There are 5 ways to turn a row about zero (a turn may also mirror it). The second row of each pair is the first, turned, with some noise. The first 45 pairs use one turn. New pairs use 3 turns, one after the other, and a turn may come again.
In the rows, zero is written as 128.
Some pairs, each with its turns in order after it:
[103 119 123 171 148 142 107 134]
[ 93 125 163 148 136 125 151 128]  Q_337

[124 131  94 128  88  89  87 118]
[121 174 128 123 101 140 125  70]  Q_337

[131 147 134 172 173 124 125 120]
[ 91  95 146 148 143 152 115 131]  Q_337

[103 175 139  74  94 104 143 125]
[175  88 158 123 119 148 130 178]  Q_507

[153  70  95 164  95 138 130 124]
[144 155 186 130 106 179 126 108]  Q_502

[137 100 128 148 111 177 122 105]
[131 161 147 145 110 149 171 117]  Q_502

[108  96 112 157 129  95 103 142]
[135 110 136 146  99 162  90 132]  Q_502

[122 117 128  77 127 141 127 115]
[170 134 108 123 145 120 142 121]  Q_337

[ 73  93  98  66 203 151 122 175]
[ 53  78 175 118 154 189 173  94]  Q_507

[111 194 110 106 112 122  94 169]
[156 109 196 135 177 111 143 137]  Q_767

[115 130 162 196 222 117 150 135]
[ 76  43  89  73 113 137 125 118]  Q_767

[113 155  85 183  81  83 144 109]
[208 148 152 126 127  92 103  93]  Q_507

[ 92 155 132 107  78 150  92 105]
[158 143 159 175 126 165 109 164]  Q_507

[176 122  95 154 127 128 130 138]
[121 154 119 112  88 100 130  99]  Q_507

[202 139 102 146  87 125  31 122]
[139 145 111 184 167  68 153 219]  Q_767

[186 134 183 142 119 133 104 117]
[145 116  75 145 128 104 184 139]  Q_767

[ 82 234  75 115 139 131 128  58]
[203  88  67  95  90  93 163 199]  Q_433

[116 137 140 139 138 152 122 104]
[127 132 117 149 128 124 159 143]  Q_502

[154 115 114 133 138  89 130 100]
[132 113 128 141 121  77 132 116]  Q_507

[ 74 152 136 190 119 132 106 112]
[ 56 123 156 123 149 102 135  91]  Q_337

[ 89  98 141 118  88 109 153 150]
[114 126 145 179 172 104 129 135]  Q_433

[182 163 150 117 136 137 162  96]
[146 153 127 113 194 107 158 138]  Q_502

[153 116 146  98 159 115 178  96]
[125  67  85 128 121 108 144 132]  Q_507

[142 141  74 120 108 141 156 159]
[170 148 153 101 140 135  98 156]  Q_767

[ 88 123 154  87 125 119 113 168]
[135 176 127 160 147  87 100 133]  Q_433

[156 141 117 169 146 102 130 140]
[120 115 165 122  84 149 133 136]  Q_433

[100  93 109 186 108 169 156 104]
[120  85 161  94 187 140 156 142]  Q_433

[ 72 144 152 139 142  88 121 144]
[ 93  86 157 139 144 162 141 105]  Q_767

[188  89 174 192 154 104 133 142]
[102 139 160 178 115 139  59 188]  Q_337

[120 154 159 162 174 193 112  76]
[121 125 103 181 142 130 213 155]  Q_502

[131  84 143 116 139 182 103 181]
[118 125 106 134  93 147 153  52]  Q_502

[123 137 121 102  59  82  88  92]
[142 187 108 104 124 118 100  54]  Q_337

[147 133 112 150 104 153 161 189]
[ 87 127 168 127 151 131 117  72]  Q_502

[108 126 158 134 159 132 117 106]
[ 98 104 118 132 114 114 137  98]  Q_767

[ 99 168  85 139 155 126 135 121]
[ 97  91 113 122 129 153 162  98]  Q_337

[104 137  92  84 102 120 121 129]
[136 105  98 147 133  75 116 128]  Q_433

[146 139 124 114 102 145 108 116]
[133 143 131 151  97 133 122 149]  Q_507

[152  98  85 110 145 103 119 140]
[ 79 114 123 120  99 101 115 109]  Q_433

[130 155 143 136 108 123 121  73]
[148 106  91 132 133 165 133 158]  Q_433

[130 114 145 160  95 138 164 131]
[ 97 142 116 117 119  96 118 162]  Q_337

[138 137 104 156 154 102  81  95]
[ 84 111 138 141 116  96 131 175]  Q_767

[ 94 151 120 104 130  88 159 162]
[116  92 132 108 129  82  80 128]  Q_502

[125 133 147 146 188 129 113 135]
[ 80 119 122 108 156 123  97 115]  Q_507

[ 78 103 154  90 127 162 201 171]
[136 174 150 157 191  81 180  97]  Q_433

[104 175 163  91 131 169 140 123]
[164 112 153 124 120  99 147  65]  Q_767

New pairs. What belongs after each?
[ 99  96 122 145 139 155 126 160]
[153 153 107 123 120 102  95 112]  Q_337 Q_767 Q_767

[126 157 134  55  96 188  88 145]
[106 150 123  46 103  92 171 167]  Q_767 Q_433 Q_337

[153 177 143 120 159 106 151  99]
[ 98  86 118 109 140 130 106 173]  Q_337 Q_337 Q_337

[132 121 127  85 156 171 149 157]
[181 140 104 115 133 144 154 164]  Q_433 Q_767 Q_507

[145 114 118 191 181 136 141  72]
[102 105 155  58  95 107 152 174]  Q_502 Q_507 Q_502

[161  99 159 122  84 101 149 146]
[130 175 153 168 148 108 154 105]  Q_433 Q_767 Q_507

[144 158 200 156 127 125  86 105]
[ 99 161 108 120  84 172 182 140]  Q_337 Q_502 Q_337

[135 154 133 144 125 209  84 123]
[162  82 121 162 155  60 144 119]  Q_507 Q_507 Q_767

[ 90 174  85 181  80 127 104 123]
[119 115 161 215  96 112 108 130]  Q_337 Q_502 Q_433

[124 154 132 147 108  63  66 106]
[136 110 114  79 139  75  64 131]  Q_433 Q_337 Q_337

[150 130 132 112 100 224 114 162]
[129 160 120 161  96  84  83  56]  Q_767 Q_507 Q_337

[129 140 161 110 164 139 108  96]
[116 116 153 116 112 153 115 174]  Q_767 Q_337 Q_502

[131 143 130  91 136  69 170 130]
[ 93 190 106 135 113 150 146 132]  Q_433 Q_767 Q_507

[136 136 188  92 136 146 115 141]
[146 136 146 139 103 104  66 123]  Q_502 Q_337 Q_767

[115 131 165 124 102 124  99 104]
[145 123 143 154 145 154 100 153]  Q_433 Q_507 Q_507

[154 154 162 125 114 112 116 176]
[125  89 162 145 170 127 133 147]  Q_337 Q_767 Q_502

[113 108 104 105  78  85 124 179]
[129 165 133 131 174 164 144  70]  Q_433 Q_767 Q_507

[141 164 129  90 104 134 162 162]
[117 130 145  68  96 113 147 134]  Q_767 Q_502 Q_767

[107 152 163 134  63 128 127  73]
[111 128  81  95 170 109 153  69]  Q_433 Q_507 Q_337

[103 145 159 131 171 115 175 155]
[135  72 152  96 124 126 148 167]  Q_767 Q_433 Q_502

[128 109 131  39  91 126 133 164]
[128 150 126 118 119 195 194 160]  Q_507 Q_433 Q_433

[168 179 117 159  96  97 195 105]
[102 120  88  72 144 197 147 161]  Q_767 Q_433 Q_433

[113 167 174 175 133 143  47 137]
[151 176  60 118 164 105 161  79]  Q_433 Q_337 Q_502

[106 120 156 150 135 139  98 168]
[145 163 106  98 141 159 121 148]  Q_502 Q_502 Q_507

[132 130 106 116 111 116 140 142]
[139 132 138 124 123 153 110 115]  Q_433 Q_502 Q_433

[ 80 142 144 159  57 176 116 113]
[ 63 113  82 190 120 105 142 135]  Q_767 Q_337 Q_502

[163 132  99 161 123 127 118 171]
[108 108 154 111 130  91  84 150]  Q_433 Q_337 Q_507

[109 176 104  93 158 126  96 112]
[132 122  97 104 135  79 180 122]  Q_337 Q_433 Q_433

[ 86  95 129 116 147 132 142 149]
[113 137 152  83 158 116 126 144]  Q_502 Q_433 Q_433

[157 117 106 149  94 137 121 113]
[132 120 117  83 128 113  99 113]  Q_433 Q_337 Q_507

[159 103 159 139 138 115 127 143]
[ 92 109 118 126 100 108 131 123]  Q_433 Q_502 Q_337

[142 139 141  61 140 124 223 103]
[ 41 115 154 135  72  74 145 130]  Q_502 Q_502 Q_507

[143 138 137 113 125 142 122 141]
[106 123 116 130 123 118 113 128]  Q_507 Q_767 Q_507

[138 136 110  91 128  87 121  97]
[130 157 117 132 161 135 121 176]  Q_767 Q_767 Q_337

[128 120 137 132 126  79 138 144]
[147 140 127 125 118  98  94 112]  Q_767 Q_507 Q_767

[103 122 103 120 126 179 126 142]
[150 120  83 129 144 129 139  92]  Q_337 Q_767 Q_433

[105 129 135 113 129 130 179 151]
[153  77 140 145 126 137 122 131]  Q_337 Q_337 Q_433

[100 106 160 161 174 194 144 108]
[172  99 122  81 158 153  91 180]  Q_337 Q_433 Q_507

[151 149 125 139 145 106 116 140]
[ 99 131 117 137 138 114 120 156]  Q_433 Q_502 Q_502

[155 109 135  62 128 128 105 154]
[127 182 152 130 108 136 177 149]  Q_337 Q_433 Q_502

[102 133 127 132 150 147 148 144]
[164 146 139 119 131 130 129 145]  Q_767 Q_502 Q_767

[135 139 112 146  85 121 130  90]
[142 111 118 168  95 126 104 142]  Q_507 Q_507 Q_433

[174 151 160 110 118 178 171 139]
[115 112 126 169 154  54 148 118]  Q_507 Q_433 Q_507

[112 104 134  95 165 197  85  83]
[102  59 102 182  94  90 119 141]  Q_433 Q_433 Q_433

[ 91  98 158 116 133 153 149 165]
[141 109 104 111  89 118 143 177]  Q_767 Q_502 Q_337

[113 148 165 136 130 143 127 154]
[158 139 136 125 151 116 143  95]  Q_507 Q_337 Q_502

[194 143 105 132  96  79 136 111]
[144  85 182  81  99 126 144 150]  Q_502 Q_502 Q_502

[133 187 102 124 133 148 125 134]
[119 131  82 101 157 116 156 140]  Q_433 Q_502 Q_502

[ 96 110 132 176 115 129 159 135]
[114 159 131 122 120 104 165  89]  Q_507 Q_502 Q_433

[144 116 103 115 109  97 151 111]
[163 145 131 112 109 149 115 113]  Q_337 Q_433 Q_502

[180 122 136 165 145 186 115 137]
[124 154 173 105 164 122  82 159]  Q_507 Q_507 Q_337

[ 45 147 126 157 135  78 141 135]
[129  63 131  73 140 126  69 145]  Q_502 Q_507 Q_507

